The rows of a group lie close to one hidden flat surface of 13 dimensions, which passes through zero. Surfaces can cross.
Some rows, each with its group after it:
-613 -101 182 94 -50 539 -51 -130 -362 179 12 -85 -248 -85 -433 71 -> Bod
187 -160 -54 -54 -65 0 -77 -373 -191 -173 81 -58 -73 -22 -117 402 -> pase
140 112 -163 -163 -390 -75 -181 57 94 307 -88 -142 87 238 -108 72 -> Gese
88 78 -294 395 343 174 232 38 477 -161 -451 189 -16 -231 -235 -19 -> Gese
172 -133 -168 312 277 88 -133 87 -146 -85 402 -148 147 -46 -57 -153 -> Gese
176 -195 -12 -281 -10 44 -361 360 -67 -333 -136 -55 -195 -166 -388 -204 -> vod
98 -176 102 -134 198 131 75 -25 -257 85 109 -238 328 276 172 97 -> Gese
-146 -310 112 -349 93 232 54 -106 -484 455 507 -474 288 323 454 -163 -> Gese
230 156 120 -8 154 68 257 -32 190 5 -147 44 154 178 71 111 -> vod
-173 172 -220 -74 82 32 50 18 -205 148 281 -317 14 189 -16 11 -> pase
481 273 91 -114 33 -290 -271 -71 46 -189 -79 -121 54 217 -48 -357 -> Bod
6 164 -272 136 -97 212 -128 74 47 266 172 -106 418 201 9 138 -> Gese
109 -99 215 -196 -115 75 601 -112 -38 -172 -236 -167 43 -324 28 240 -> Bod
-71 -221 -174 299 -484 -168 -111 -129 29 -152 299 -295 -81 -108 -34 -235 -> vod
13 -64 -311 -29 12 -26 197 -154 39 128 223 -59 241 182 327 120 -> Bod
164 -180 -188 -195 69 -112 164 124 252 -17 110 134 -202 188 74 246 -> vod
-79 7 -115 69 -247 -199 -390 150 -120 59 -248 115 -153 -57 -299 250 -> pase
-533 -14 -20 -106 -2 234 112 308 -11 -159 -93 173 90 -508 154 28 -> Bod
-252 27 -415 336 172 -237 67 -545 -172 -257 -146 139 -237 139 -145 -74 -> vod
102 -249 -23 -173 103 0 -180 -229 -282 -227 -108 -158 229 105 119 119 -> pase
98 5 -182 -161 155 250 -28 192 134 -40 -187 -138 151 -93 -109 368 -> Gese
124 117 274 0 300 -42 150 -132 -224 282 -576 -187 207 34 101 -269 -> Bod
482 53 205 123 52 -59 228 28 80 -221 378 -259 -154 -57 -268 -276 -> Gese
-101 47 -278 -132 -119 137 392 -136 168 55 -94 161 -16 -103 -33 -177 -> Gese
67 -105 -234 70 -64 192 119 -322 -97 282 402 24 30 237 -116 2 -> Gese
227 -92 195 -155 -280 118 -168 -459 -475 164 -15 271 438 -293 205 98 -> Gese
123 -166 -614 -248 141 -297 -78 -83 -205 -80 -502 31 -5 -86 -25 -228 -> Gese
-140 37 8 212 -75 328 330 -428 225 268 72 -24 -109 210 -113 103 -> pase
416 -265 -160 -395 -318 7 178 160 141 -196 -131 199 119 -367 53 197 -> Gese
104 -19 -177 161 115 -189 59 -130 28 -143 -71 128 39 -176 133 -410 -> vod
-39 -89 -139 120 198 50 -281 23 -172 -18 151 150 7 -163 -13 181 -> pase
343 -233 43 -442 -139 -195 -41 -165 -78 -365 -134 34 -334 -167 -184 72 -> vod
-141 98 134 301 -139 182 148 298 -84 53 112 158 400 96 -77 -5 -> vod
81 337 103 -269 -48 -334 200 -243 68 262 21 159 -177 248 251 511 -> vod
-234 -189 -86 -160 -52 115 -234 22 -68 280 163 -110 0 -194 246 95 -> Bod
177 70 -55 47 184 -141 -138 139 223 -16 31 -181 21 22 163 -171 -> vod
-164 -213 111 -26 30 -232 -275 117 -169 -101 -190 -323 -10 -202 248 -11 -> Bod
-113 68 262 127 -113 162 250 -287 193 -162 -147 -19 71 12 34 440 -> vod
-274 -103 -236 80 385 29 176 -16 209 -546 338 369 5 36 342 32 -> pase
113 -38 136 139 56 134 28 152 -235 192 -209 237 438 61 -9 -307 -> Bod
357 -155 -3 -277 -382 138 -130 -158 37 -228 296 -263 2 -253 -140 -105 -> pase
-120 248 188 19 146 -51 167 -53 -19 -79 -241 79 170 256 133 360 -> vod
-129 -369 485 -61 -218 76 -146 -32 393 -182 -101 -81 -500 337 -159 -62 -> Bod
82 37 147 87 -426 -83 -4 -275 192 -102 -416 48 152 -197 91 -16 -> pase
-110 -155 237 196 -30 30 259 266 -8 -289 -94 542 115 4 -40 -52 -> Gese
-102 -29 -107 -175 143 -97 -443 147 -47 20 -165 -55 -213 14 -46 -216 -> vod
-128 -87 -42 -275 233 21 96 555 25 -378 -19 -64 -168 -207 -107 -110 -> pase
85 -73 -43 57 -57 -149 48 84 -255 -224 21 100 -5 162 -263 98 -> Bod
-3 144 -18 -73 73 -21 315 41 319 -437 -188 -115 -265 -214 -131 -300 -> pase
-12 97 -51 610 -49 -144 67 -131 474 -360 375 8 -160 -44 71 39 -> Bod
-102 115 130 77 -316 -198 -16 -37 -77 195 65 606 -12 -331 164 42 -> pase
-44 -142 62 89 74 -176 -142 -4 320 12 31 282 -204 402 186 -232 -> pase
59 -50 206 56 -388 -17 158 -74 -245 -484 -178 -108 -195 -96 -609 -162 -> Bod
32 127 138 -76 4 158 556 0 -129 120 331 86 343 -26 302 23 -> pase
119 -141 21 -221 -17 -335 -197 127 -390 35 -93 168 53 -313 201 -24 -> Bod
-85 -430 -354 193 153 -5 123 -32 -134 101 493 -247 26 259 151 -7 -> vod

New rows. What belongs after each?
-401 -165 -281 -154 215 162 -203 307 -83 298 -82 -60 -3 227 26 -256 -> vod
-302 86 -30 -209 -14 -85 117 32 -98 -300 -164 133 -505 2 -354 117 -> Bod
22 -238 145 -60 76 12 -218 190 29 -246 -194 189 330 -291 381 -89 -> pase
-8 -282 154 -11 -187 91 -134 319 105 -97 2 -116 128 66 39 -30 -> vod
-11 62 -133 -354 -68 131 -130 -152 61 66 295 -61 -71 23 92 64 -> Bod
-56 -118 -145 -112 -260 353 218 -180 229 101 369 119 167 -24 187 23 -> Bod
-89 -49 -53 2 73 -189 138 -212 -164 78 -331 -175 -96 256 -36 -169 -> Bod
202 130 244 -14 107 152 59 -161 227 525 -166 173 -140 -115 7 -113 -> Bod
-5 -53 -156 62 -219 -305 186 -161 -86 -222 -115 -113 -196 -295 -61 -136 -> Bod
107 394 152 92 167 44 -304 44 216 125 119 312 -126 -482 39 -164 -> Bod
-39 -72 113 241 42 95 -413 -200 -551 457 -43 655 354 -469 183 55 -> pase
96 -463 -111 -282 -346 264 487 0 -148 -37 -11 1 156 206 -226 -115 -> vod
307 -269 18 126 199 -181 43 -36 -359 95 393 -133 306 373 291 -50 -> vod
283 -77 -65 208 -99 61 -61 -48 263 -230 -42 -138 96 -54 -143 344 -> pase
10 -72 -97 68 -102 25 -286 129 137 64 -237 161 173 9 49 541 -> Gese
-75 -301 -14 -97 -25 193 -120 27 161 -269 -138 -19 259 184 134 -175 -> pase
-15 -282 16 -258 -137 -40 19 -113 -238 30 25 -69 -53 -21 98 100 -> Bod
-35 70 0 -18 -423 -12 42 -203 -55 107 -197 122 56 153 -216 32 -> pase
143 155 -213 50 252 -18 260 -299 209 -290 300 -208 -289 -133 -69 10 -> Gese
-311 131 -123 -69 85 -159 -134 57 -272 -65 -4 -192 62 -196 199 -215 -> vod
38 1 -133 201 -253 -82 -233 54 25 -15 169 257 81 -206 -58 -422 -> Bod
-114 21 -354 143 77 208 132 -49 340 110 34 -2 163 -171 197 -33 -> Gese
-200 3 17 -163 -1 27 -109 -30 -65 95 13 -52 -37 -75 140 85 -> Gese
11 -28 -306 -168 -137 10 -140 271 -216 23 -145 138 106 -229 -256 -330 -> Gese
12 344 -85 114 273 -190 223 149 8 59 245 91 -200 93 -88 -202 -> pase
88 -138 -348 227 307 210 211 60 180 -239 225 84 115 -153 -7 168 -> Gese
-125 97 125 113 366 -153 -71 -341 -103 -64 82 -308 -206 31 210 -135 -> Gese
-20 203 113 35 147 184 -31 -205 -188 185 -10 -159 8 253 -206 19 -> Gese
463 -116 -145 -8 565 368 213 36 167 37 154 90 -18 -457 -91 -274 -> vod
219 -256 254 132 -21 154 -163 36 -416 -106 -1 -127 369 29 -134 -326 -> vod
52 -56 21 -15 -98 -2 -165 6 -190 79 -276 -499 -44 -6 -248 -39 -> Bod
-152 53 22 270 93 -151 -81 -40 154 399 -178 -325 26 469 214 -365 -> Gese
148 -153 -100 11 -25 148 -220 276 253 95 -80 11 -109 -182 -211 427 -> Gese
-71 148 -295 190 337 531 -44 161 20 29 492 -200 206 -124 -154 210 -> Gese
-26 375 -5 -132 80 37 -179 -120 22 20 23 -106 -71 -444 90 -199 -> Bod
141 -207 137 -9 103 -47 -53 18 147 -258 -157 -86 59 16 143 -20 -> vod
-148 277 -65 -34 108 -234 -19 184 -321 247 21 -101 160 86 148 -120 -> pase
107 -113 -120 -103 513 43 -100 -59 -548 -130 319 -109 216 -93 183 262 -> pase
-62 158 -31 -368 9 43 183 -77 427 188 -305 -468 37 -74 418 79 -> Gese
-153 -35 -264 431 22 -68 116 -20 224 12 40 -256 -118 64 -94 148 -> Bod
-264 1 134 231 284 -165 -71 -335 246 123 -27 -5 -535 188 128 -53 -> Bod
-153 162 309 -125 122 -135 -211 240 -187 -78 -180 -210 -61 -3 -42 -167 -> Gese
-582 143 -65 -65 -363 -132 321 253 19 -251 -100 -181 226 -4 272 33 -> vod
-275 -573 109 -304 -396 139 -352 -148 32 340 -149 -7 -217 51 74 -54 -> vod
-8 198 -54 165 -117 195 -23 -93 341 -32 -103 62 198 -188 39 -677 -> pase
157 -301 68 -67 100 251 74 262 352 -164 167 90 60 298 29 -284 -> pase
48 131 4 77 142 -117 -55 -163 -16 115 57 304 -244 90 -87 -438 -> pase
121 -96 -399 -11 135 -67 71 47 194 100 -146 196 -101 86 -71 -562 -> vod
50 40 -35 -116 156 -377 249 87 -315 -397 -114 161 43 -98 93 215 -> Bod
28 38 -17 316 76 -352 -385 -58 -16 166 -193 368 -121 187 58 138 -> pase
